The first 5 rows are patterns. Each new row is the sum of 2 different patterns, raised or lowered, with some noise. Before adding, each is slid sideways (what falls off one end comes back at the other) and multiplied by a number that may be negative. Names go in the order of the patterns.
Some rows, each with the names of its patterns after it:
[-18  14   5 -15   0  -5 -19 -17  19  -8 -18 -15  11  -2 -17  -4 -18   0
 -18 -16  17 -15 -16  12  -6 -20  16  16   8   1  -8   7  -9 -20  10   9
  18 -18   9 -18 -18   1  -5   3  13 -19]
K_755
[  5  16 -15  -2  -7  -7  -4   0 -17  13  19 -17 -18  -1  -3  17   0  -3
  11   8  -9  10  -4  16   4 -12  -4   3  -3  13 -11 -19  15   7   4  10
  14  12   8 -12  11  15  12  -2   7   3]
K_365
[ 13   8  -6   4  19 -12   7 -19   8  11 -18  -7  15 -19 -13  10  11 -17
 -18 -17  14  -2 -12   0 -11 -12  18  17   6   5  -2  -1  12 -13  -4   1
  -3  11  18 -14 -18  -8  12 -14  -8  -4]
K_983
[-15  -7  16   8  10 -14 -12  16  19   3  18  20   6  -1 -10  19  16  -9
  11   1 -18   7   3   9 -20 -13  14   2  11  20  18   5   6  -1  -7  15
  19  10  -1  21  13   1   7  10  20   3]
K_627
[-19  -3 -10  -7  16  -7  11   6  12  -4   4  -7  -3  20  14  14  13 -19
  -6 -16   3  -8  15  21  -2   3  16  12   8   9  15 -21   0 -12  13   0
  16  10  13  20  18  -1  12  -9   3 -14]
K_146

New rows. What belongs after each?
[ -3  -7   4 -22 -16  23  15  12   0   4   4  -4 -10   1 -12  -5  17   2
 -30 -29 -15  12 -23  -8   3   1  -5 -23  10   7  -7  13 -25   6   3 -31
  -1  21 -34 -22  14   5 -20 -12 -13  -3]
K_755 K_983
[ 11  -7   6   5   8   9   2  11  12 -11   2  -2   8   8 -14  -8  15   1
  -4  14  15  -4  -8 -11  16   6  -9   6  -2 -12  13  10   7  -5  -6   6
   9  -1   8   9   2   9  10  -9  -1   5]
K_983 K_627
[ -5 -25 -13 -17 -13 -26 -27 -26 -18 -11 -14 -25 -13 -18 -18 -24 -18 -17
 -24 -12 -14  -8 -13 -30 -23 -33  -8 -21  -5  -3 -16 -16   0 -16 -21  -4
  -1 -29 -14 -32  -9 -16 -12 -15  -5 -10]
K_365 K_146
[  3  -4  -2   2   5   6  -7   0  18  -1   9  -5  -5   3 -18  -4   5  -4
   0   5   7  -3  -6  -8  11   5 -18  -1 -13  -2  10  16   7   7   6   6
   5  -3  -8   2  -9  -3   8 -14 -14   2]
K_983 K_146
[-17 -17 -17 -20 -11 -17 -35 -19 -15 -12 -28 -30 -30 -17 -15 -32 -36 -37
 -26 -23 -26 -30 -12 -15 -40 -44 -20 -24 -23 -25 -30 -31 -19 -33 -19 -40
 -24 -19 -35 -25 -18 -22 -18 -33 -41 -23]
K_365 K_627
[ -3  -4 -10 -35 -27 -14 -23 -23  -1 -14   3 -18 -31  -5  -6 -29  -4  -7
 -28 -27  -4  12   2 -22 -17  -3 -20  -8  -9 -38 -37 -20 -23  -9 -14 -20
   6  -9 -11  -9 -29 -29  -6   0 -12 -24]
K_983 K_146
[-10 -11   2  -6 -24 -11   4  -2   4 -28  -5  -8 -16   9  -6 -31 -14 -15
 -21   2   2 -13   4  -8  -3 -10 -27 -16   8  17 -11 -12  -6  -9  -2 -20
 -12   4 -21 -32  11 -10   2 -13 -17  -2]
K_755 K_983
[-20 -27 -24 -32 -20 -13 -19 -38 -24  -8 -10 -21 -17  -9 -24 -31 -24  -9
  -7 -34 -14 -29 -40 -18 -24 -17 -28 -37 -23 -16 -15 -18 -13 -22 -28 -29
 -20 -18 -19 -24 -20 -13 -23 -24 -27 -17]
K_755 K_627
[  0 -10  -5 -20 -18   4 -13 -15   1 -23 -19  -9   3   6 -14   1   1 -15
 -11   0 -13 -17 -26  -6 -25  -2 -20  -8  -2 -14 -29   8  -4 -20 -20  -7
  17   8 -14  -1   4  -7  12  -9 -36 -10]
K_365 K_983
[-11 -13  10   6   9   0  -5 -10   2  16   2  -7 -13  28  10   4  13   3
  10  12 -11   5  14  15  19   9 -16  20  22   6   3  13   5   9 -16  13
  25  25  -4  19 -12   9  27  -6   5  15]
K_755 K_365
[  0  10  29  22  12  13  39  35  40  33  43  11  23   2  -8  27  24  19
  28  27  38  21  32  19  36  11  -2  28  41  36  34 -14  -1  15  35  10
  45  51  18  16  21  43  36  15  39  -3]
K_627 K_146
[ 14   2   7 -10 -11   1 -15  15  11 -36 -27 -22 -27 -19 -12 -24   5  -1
 -20 -20 -27 -26  -9  -2  -2 -25  -2 -16  -6 -11 -12 -14 -20 -34  13  -8
   0 -30 -21  -3 -15 -27  10  11 -32 -31]
K_983 K_627
[-19  -6 -17  12  10 -10   1 -12   4  22   8   4  -1 -10  -8   8 -12  -1
   6  -9   0   8  -8 -23 -12  10 -12  -9 -13  10  15   0  -5  11 -12  14
  -7  -1  -1 -14 -14   3 -16  -8  14  -1]
K_983 K_627
[ 17  -3 -31   4  10 -13 -14  -3   1  15 -12  -7  10   1   2   0 -30 -13
  -6 -19  -2  -9 -30   7  -4  -5 -17 -26 -20   3  12   8 -10   6   0  -6
 -26  -8   5  -8 -27  13  -9   9 -12 -14]
K_983 K_627
[  0   5   8  12  14 -10   3  10  10   3 -13 -11   6  10   6  12  23   7
   9   5  20  20   0   5   8 -16   6   0  12 -14  -5  15  -6   5  13  12
  16  10   9  -5  19  12   1   2  17   6]
K_627 K_146
[-23 -24  -2  -4  -9 -15  -4 -19 -24 -16 -10  -7 -10 -19 -16 -20  11  -2
  -9 -23  -8 -25 -22 -16 -18 -12 -17 -22   1 -14  -1  13  -9  -3  -7  -7
   4 -20 -11 -19 -14 -19  -6  -8 -18 -11]
K_627 K_146
[ -5  -1   4  -3   5   9   7  -1  -4  -7   0   1 -11   2   9  -4   6   0
  -7   8   6   7  -5   5  -1   7  -8  10  10   9   5  10   1   5   4  -9
  -9 -13  -7  -9  -4  -4   2  12  -8  -6]
K_365 K_146
[-33 -15 -13  -5   4 -17  -6   1 -18  -3  -3 -13 -26  -7 -33 -17 -21  -6
  -7 -12   0   5 -22 -15 -30  -6 -30 -19 -11 -24 -19  -8 -28   0  -4 -17
 -22  -7 -21 -16   6   0 -18  -4 -18 -13]
K_755 K_146
[ 9 17 21  5  6 -1  5 -6 12 -1 11 25  6 -2  7  6  5 16  2  4  4 -7  3 16
 12 10  2 -2 14 22 -1 -3  9 -8  8 10 17 23  2  2 30 -3  1 36 19 12]
K_365 K_627
[ 25  17  -6   6  -6  14   2 -16  -9  -3 -10   2  -4  11  13   0  -7  12
  -8   1  25   7  10   5   6   8 -13   4  -7   0   5   0   1  13  14   0
  -3   5  -8  -9 -11  10  -1   6  -3   8]
K_627 K_146
[ 20   7   9   7  13  -5  17  -8 -15  24  28  -3  -4 -16  11  -1 -11  -6
  17  -1   3  -8  10   6  11 -11  11  -2   4  17  -1 -14  -8   0  -4 -17
 -13   4   1 -12 -14   5  -8  -6   9  -1]
K_365 K_983
[ 12  24   6  -2  22  44  10   4  16  25  -9  12  -9  34  16 -14  -2  32
  -8   0  21  13  13   0   6  34  17   4  31  -6 -12  46  47  22  23   1
  13  29  -6   4  24   4  29  18  -1   9]
K_365 K_983
[ 11  18  15  -8  12   6  -8  25  10  15  14 -24  12  15 -16   0  22 -19
  -9 -16  -4  13  -4   5  18 -16   0  -1   6 -12  13   9  -9  -3  -7  -2
   8   5 -18  -3   9  -2   0   5  23 -14]
K_755 K_365
[-10   0 -20 -18 -13 -20 -18 -12 -20 -15 -10  -1 -19 -14  -9  -5 -19 -19
 -15   0  11 -31 -12 -24 -28 -20 -23 -15   2 -29 -32 -12  -9 -24 -14 -18
 -31 -11   0 -12 -17 -17  -7  -1 -30 -26]
K_755 K_365
[-31  -5  -7   5  -8  -9   7 -26 -14 -19   4 -11 -34 -10   1 -27 -14   6
 -15 -23 -18 -19  -7 -14 -15 -10 -12 -25  14  11 -16   0  -5 -22   1 -12
 -26 -21 -21  -4   9 -30 -24  -9  -9 -31]
K_755 K_983
[16  9  3 12 14 24  7  7 28 20 14 10  3 24 25 -4 14  8 17  2  2 17 25  1
 13 12 11  5 20 18 11 17 17 25 20 21 19 17 -2 -1 23 26 16 11  8 16]
K_365 K_983
[-3 -2  0  3  8 14  4 -7 -5  7  0 -5  1 11  6  0  1 13  7 13 -8  6  7  4
  8  7 -9  0  3  3 -3 -1  3  4  0  5  2  1  8 11 11  6 15 11  0 11]
K_983 K_627
[  5 -27 -26 -27 -23 -28 -19 -17  -7 -27 -22 -28 -28 -23  -9 -17  -6 -41
  -4 -14 -42 -26 -26 -27 -23 -40 -37  -1 -25 -40 -30 -21 -37 -32 -13 -38
 -19 -26  -8 -15 -27 -23 -15 -32 -46 -17]
K_755 K_365
[-25   1  -1 -12  19  -2 -15  -3 -11 -15 -20  -4   0   1 -27 -16  19  -9
  11  -7 -23 -35 -21 -22 -22 -19 -18  -4   2 -11   6  -4 -21  13  12 -12
 -14  -3  -5 -12 -17 -18   3 -10 -39  -7]
K_983 K_146
[11 41 25  6 29 36  7  9 17 -1 20 -1 29 29 16 13  8 42 18 28 36  6 19  2
 -9 27 21 -1 20 20 20 22 36 25  2 16 27 40 15 24 37  3 24  3 31 19]
K_755 K_146
[ 13  24  12 -13   2  20  -1  14   4  18  14 -20  17  27  -2   4  20 -14
  -3   3  -5   4  -3   5  15  -7  -4  -7  12 -11  25  16   3  19  -1  -7
  18  31  -2  -6  19  -1   1  15  17 -15]
K_755 K_627
[ 24   3  36  29 -14  26   0 -14   5  14  14  -4  -1   5  -2   7  17  42
  18  28   6  10  10   8  21   5  15  10   2   8   6  44  12   5  -9  24
   2   8 -15 -20   8  27   1  33  25  26]
K_627 K_146
[ 14  -3  -1   3 -14  13  -2   0  22  16   2   4 -15  22  28 -15   2  -1
 -18  -7  -8   0   1 -15  -4  -8  10   6   9   0 -10  14   1  16  17  12
   1  28  -3 -15  21  22  14   7 -21  -2]
K_365 K_627
[37 23 24 25 14 14 37 31 39 25 45 45 34 32 32 23 34 18 32 21 42 26 31 40
 22 17 30 29 39 31 47 36 42 17 20 37 29 26 29 19 20 19 41 32 38 20]
K_983 K_146
